The same things were measured in two ways. Each way mixes the same 7 hidden numbers, adds some noise and spreads widely along 6 directions of its own, which tell nothing about the thing.
In the rows, 128 means zero.
Some things both ways: the first way, then the second way.
[136 100 139 140 145 151 147 122 123 166 125 126 160 176 182  96 167 158
 144 159 108 117 110]
[107 139 190  85 157 183 155  95  92 160 105  94  85 115 145  79 117 114
  65  81  95 122 148 132 159]

[126 101 119 157 158 134 146 108 129 150 155 114 152 163 106 119 141 158
 177 145 132  86 153]
[119 108 130 153  76 124 123 157 142 138 126 133 119 144 111 151 126 111
 118 120  98  81 136 121 123]

[ 88 168 121  46 129 158 106 130  75 157 132 113 140  96 137 161 135 138
 104  63 107 113 122]
[104 156 147 214 159 106 179 129 173 153 115 172 130 175 193 160 190  94
 141 165 149 133 114 122 164]

[128 154 136 177 140 136 111 166 121 112 109 105 104 121 125  80 110 187
 155 145 143 101 159]
[156 142 122 173  76 119 107 132 135 101 125 130 139 134 163 161 114 135
 126 184 166 132 121 137  93]

[137 100  94 188 127 151 110 144 123 138 109 161 162 115 164 118  89 201
 134 132 187 139 171]
[168  96 156 166  88 124 136 116 148 132 133 136  71 140 111 105 186 134
  99 132 124 105 116 116 117]

[118 161 139  98 125 106  89 170 124 148 108 104 104 164 130 101 151 195
 169 121  80  89 120]
[110 158 179 170 103 199 149  57  66 194 120  61  74 181 164 159  71  87
 105 118 104 127 113 153 124]

[ 70 123 165  90 115 111 165  96 131 124 131 166 181  99 154 162 153  94
  78 138  99 148  55]
[109 152 137 166 149 156 141  75 149 157 138 160 105 139 178 137 162  89
 144 155 167 159 121 157 152]

[ 97 111 145 164 106  82  96 181 129 124  83 134 152 125 206  83 151 177
 149 183  89 134 120]
[192 110 100 126  97  87 106 140 139 121 140  78 126 164 147 151 101 140
 138 193 164 168 101 163  56]

[105  90 110 139  82 120 135 136 144 106 113 192 181 147 161 117  95 158
 102 137 162 148 184]
[ 57 111 178 101 204 167 153  96   8 231 160  36  61 150 199  80 118 152
 158  87  82 148  97 128  69]

[120 110 156  68 112 126 138  97 142 110 121 101 117 196 102 186 108  53
 140 106  99 134  84]
[ 92 129 153 150 123 142 154 137 165 114 109 153 115  88 119 141 153  97
 133 164 175 138  96 135 189]

[133 111 142 172 153 128 164  93 137 116 119 107 111 152  98 152 104  93
 181 170 136 124  78]
[155  82 112 139 139  98 139 116 171 100 125 173 115 113 115 118 172  92
 134 166 131 123 131 120 142]

[131 113  87 155 129 130 120 117 101 159 148 130 141 101 123 124 131 158
 156 127 166 124 181]
[118 111 180 134 122 139 145 126  81 166 109  83  98 158 113 120 137 103
  95  98  84 120 120 118 131]

[ 99 174 187  75 135  89 127 133 129 117 107  97  98 131 118 136 173  95
 126 131  35 104  52]
[148 116 123 178 171 121 168  90 109 146 129 106 110 170 173 121 160 119
 149 164 155 158 110 104 100]

[165 174 111 139 160 142 145 166  95 154  74 139 107 156 171  48 182 200
 152 184  74  82 126]
[117 139 159 117 116 167 145  96 132 132 124 111  96 112 140 120 102 107
  92 136 107 113 114 151 143]

[ 71  95 133 110  97 115 147  82 130 185 151 166 189 116 177 148 152 124
 121 149 139 169  73]
[152  82 119 170  72  80  94 139 151 101 120 166 125 131 108 180 151  92
 149 180 144 127 129 139 125]

[113 106 120 167 149 146 144 101  99 170 148 109 151 108 146 125 144 135
 170 162 151 129 116]
[127  89 167  97 149  94 126 141  86 162 108  94 100 152 151 141 124 120
 134 121 137 169 153 136 130]

[144 142 119 119 109 118 114 149 110 132  95 154 124  95 164 123 146 167
 117 134 132 148 103]
[162  92 149 174 129 104 160 106 135 106 101 134 103 140 123 139 158  93
 128 182 142 135 105 111 141]

[124 105 119  93 132 156 181  72 125 160 153 163 175 161 137 143 148 100
  86 112 130 131 133]
[122 111 164 158 125 127 145 152 173 111 108 189 121  99  84  92 242 109
  96 113 159 119 134  94 195]

[116 157  86 104  96 142 120 144 128 161  97 171 129 213 158  69  96 190
 127 124 128 107 203]
[163 129 119  95 133 117  86 128 138 103 140 145 155 103 130  84 177 120
 103 148 138 161 130 156  96]

[121 152 114  89 121 177  86 160  99 137 102 113 121 143 146 131  88 179
 127  76 140 116 153]
[ 81 126 139 114 174 133 144 136  97 113 148 127 125  89 211  83 113 162
 126 142  43  69 128 111  68]

[ 93 108 140  75 126 120 115 151 126 118 105 160 195 137 171 160 141 160
  95  99  78 118 116]
[114 122 110 118 174 130 155 122 165 147 157 147 115 128 174  90 160 137
 132 130 111 116 128 132 113]

[141 136 128 105 100 145 140 128 138  96  88 149 111 190 125 125  77 111
 106 117 135 134 146]
[ 92 134 171 102 161 172 137 105 107 117 125 124 106  51 144  70 161 138
 115 136 153 150 101 129 145]

[106 143 158 122 157 131 121 140 103 155 122  99 136 108 160 117 178 162
 150 149  87 108  60]
[125 106 137 138 103 124 122 128 116 118 115 124 109 124 151 154  91 124
 132 150 122 113 152 124 115]

[ 91 151 143  95 108 101 138 127 127 140  92 154 136 152 168 116 144 116
 114 155  70 130  98]
[156 146 139 122 126 151 109  82 145 141 138 122 108 125 141 114 158 101
 116 161 189 193 103 183 129]

Other things, the second way, with their names:
(418): [121 129 171 132 115 118 123 149  70 146 112  59 120 145 160 145  94 144
 122 147 128 146 102 135  84]
(363): [141 140 139 122 108 135 111 156 168 127 120 145 130 112 128 108 175 144
 102 121 207 165 147 140 151]
(296): [162 122  95 146  78 123  55 126 115 102 147 141 144 118 152 137 132 145
 144 164 179 153 151 145  57]
(139): [104 112 141 133 160 116 144 138  88 151 137 107 119 151 175 107 127 135
 132 124  66 100 136 108  83]
(31): [132 102 135 110 102 142 111 144 114 112 150  98  93  82 156  93 109 198
 112 141 125 103 113 124  61]
(116): [ 84  85 107 107 150 105 133 179  88 114 148 112 136 106 173  98  92 170
 141 114  13  35 156  76  47]
(167): [158 118 122 115 140 104 135 128 152 101 130 108 132 117 134 126 135 112
 127 200 149 162  77 156 102]
(479): [111 147 129 151 127 118 137 160 156 123 128 146 146 126 173 130 136 143
 122 148 135 111 143 117 120]
(95): [127 147 152 117 141 159 109  98  99 120 129 132 130 108 168  87 141 129
  94 130 112 132 144 135 106]
(32): [131 104  80 128 148  66 130 188 168  91 144 133 177 116 137 123 155 127
 156 190 109 115  87 124  76]
(475): [ 74 107 136 165 160 139 155 104 117 144 146 142  91 105 165 124 160 118
 178 159 133 127  95 119 126]
(112): [147 119 131 149 105 140 101 120 102 121 151 119 124 118 133  82 178 152
 116 133 134 127 111 122  66]
(416): [117 114 134 116 162 140 149 102 128 139 126 130 111 124 138 107 135  87
 117 129  94 117 133 129 140]
(214): [134 112 154 117 116 127 148 138 154 135 100 118 108 135 110 145 124  92
 108 135 153 146 132 140 177]
(24): [114  88 158 121 161 119 149 130  78 140  97  83 113 121 114 129 135 112
 149 138 166 173 108 103 150]
(411): [112 109 162 170 153 138 177 104 101 164 117 105  91 158 133 124 160 104
 132 123 114 124 107  98 143]
(83): [153 175  93 103 101 154 113 112 207  79 160 150 145  84 178 105  98 140
  87 191 121 103 109 181  88]
(134): [119  98 150 132 147 127 134 121  44 163 144  52  98 152 152  94 133 146
 135 132  72 125  81 117  45]
(446): [107 147 116 106 147 133 145 146 145 138 146 104 141 123 161 110 112 131
 118 143 100 116 109 146 100]
(226): [160 114  77 114 132 115  95 115 113  93 134 126 181 135 124 116 110  79
 121 159  66 110 138 136  73]
(125): [ 99 116 117 187 166 117 174 136  91 141 165  90 110 149 222 100 130 192
 166 162  78  77  90  73  23]
(419): [117 133 145 198 123 126 153 120 128 146 135 108  97 147 174 153 157 138
 164 187 191 164  68 132 111]
(160): [103  73 128 191 197  78 175 121  98 154 131 144 107 166 175 136 190 103
 196 161 109 132 117  84 115]
(356): [ 96 174 159 222 152 159 218 106 127 168 139  91  96 181 213 130 125 136
 116 160  72  78  59 103  95]
(345): [ 61 140 221  55 187 186 125 136  35 156  84  97 125  71 121  52 159 123
  71  43 123 161 167 112 187]
(474): [117 149 113  98 157 106 140 150 129 171 137  80 149 179 192 151  81 114
 133 143 103 148 131 163  91]
(200): [130 115 114 150  85 120 114 154 178 114 154 158 126 109 110 106 176 131
 115 146 109  83  99 131 103]
(90): [ 96 107 162 134  84 148 135 143 131 133 133 120  66  93 161 141  95 176
 128 134 139  93 132 128 124]
(227): [151 160 131 145 126 125 155 120 162 133 115  97 141 164 153 149 106 100
 104 168 153 150 110 150 135]
(260): [105 129 154 123 107 143 114 152 110 112 119 128 131  87 138 102 139 151
 104 122 126 111 140 117 118]
(119): [180  56 167 142 138  86 142 125  87 107  66 103 114 136  62 125 172  86
 120 143 178 177 128  81 163]
(377): [135  92 166 121 113 154 115 102  70 123 121  84  81  99 114  98 132 132
 119 135 136 143  99 125 100]
(404): [123 115 102 115 132 126  85 138 131 127 160 146 142 103 147  97 168 137
 144 130 143 137 139 137  88]
(289): [112 105 167 180 120 121 165 139 147 130 119 152  94 123 113 111 202 119
 114 130 121  95 104  95 154]
(283): [109 110 134 137 178 111 146 131 121 143 121 149 143 139 131 111 190  77
 139 127 109 134 129 111 153]
(348): [ 82 124 192 156  96 171 126 110  77 161 105 128  90 123 147 144 120 115
 112  95 130 114 161 121 164]
(339): [114 172 143 107 103 179 104 121 161 130 131 144 129  93 144 118 131 121
  89 124 181 152 143 172 159]
(237): [143 117 151 131 145 139 162 106 101 125 113  76 110 135 126 109 118 109
 107 154 110 134  85 120 112]

Some of these things the first way, each followed by its name:
[ 76 174 140 130 162 121 163  90 102 112 140 109 118  81  65 159 120  76
 133 132 104  92 121]
(404)
[ 94 198 150  47 130  96 152 102 125 154 139 159 128 121  94 132 183 131
  77  95  61  91 102]
(296)
[ 61 102 127 118  97 142 115 129 130 158 123 125 161 208 171 102  91 149
 162 151 129 126 146]
(283)
[104 171 112  91  96 112 144 147 118 152 101 224 170 128 194  58 175 196
  44 133  95 117 175]
(112)
[ 90 116 149  94 102 119 111  95 121 173 153  71 114 167 131 144 131  68
 163 114 110 140 115]
(418)
[132 139 109 124 110 150 129 128 133 142 125 159 136 161 131 100 103 180
 112 106 161 119 181]
(95)
[128 141 173  77 129 102 142 110 138  97 136 124 128 113  91 165 155  83
  78  82  89 116 108]
(125)
[115 103 141 152 147 154 144 137 137 134 119 134 169 198 163  80 127 169
 130 151 110  94 166]
(363)
[140  86 122 214  98 107 142 130 144  88  92 133 114 153 143 101  81  98
 170 204 166 156 152]
(167)
[121 108 148 142 100  96 156  91 144 116 125 158 140 106 137 142 136  78
 106 156 141 170  92]
(377)
[114 121 140 162 166 168 150  80 120 151 176  75 121 133  70 150 102 123
 176 119 176 104 117]
(348)
[ 52  93 166 106  83  52 111 109 155 137 151 123 162 127 131 165 145  96
 151 137 100 152  82]
(226)
[166 154 140 104 157 129 152 114 123 124 110 134 116 143 108 137 160 118
 105 108  84 102 116]
(31)
[149  86 144 202 139 102 133 142 145  93 126  89 114 155 110 104 124 122
 187 174 134 110 154]
(227)
[111 115 166 119 120 121 123 139 126 128 122 104 142 148 171 103 160 112
 119 138  92 129 115]
(356)
[ 76  87 140  94  74 133 114 128 147 128 122 161 182 156 170 151  90 153
 110 114 159 164 107]
(160)
[ 48 137 158  94 146  92 106 145  72 168 131  87 175  63 196 130 221 127
 148 160  31 105  77]
(474)
[112  92 154 176 149 110 173  90 132 120 140 114 145 115 120 146 145  82
 163 187 127 131  79]
(416)
[ 50 131 155  57 122 166 109  88  93 182 164  64 144 153 148 161 126  74
 135  85 102 126 104]
(345)
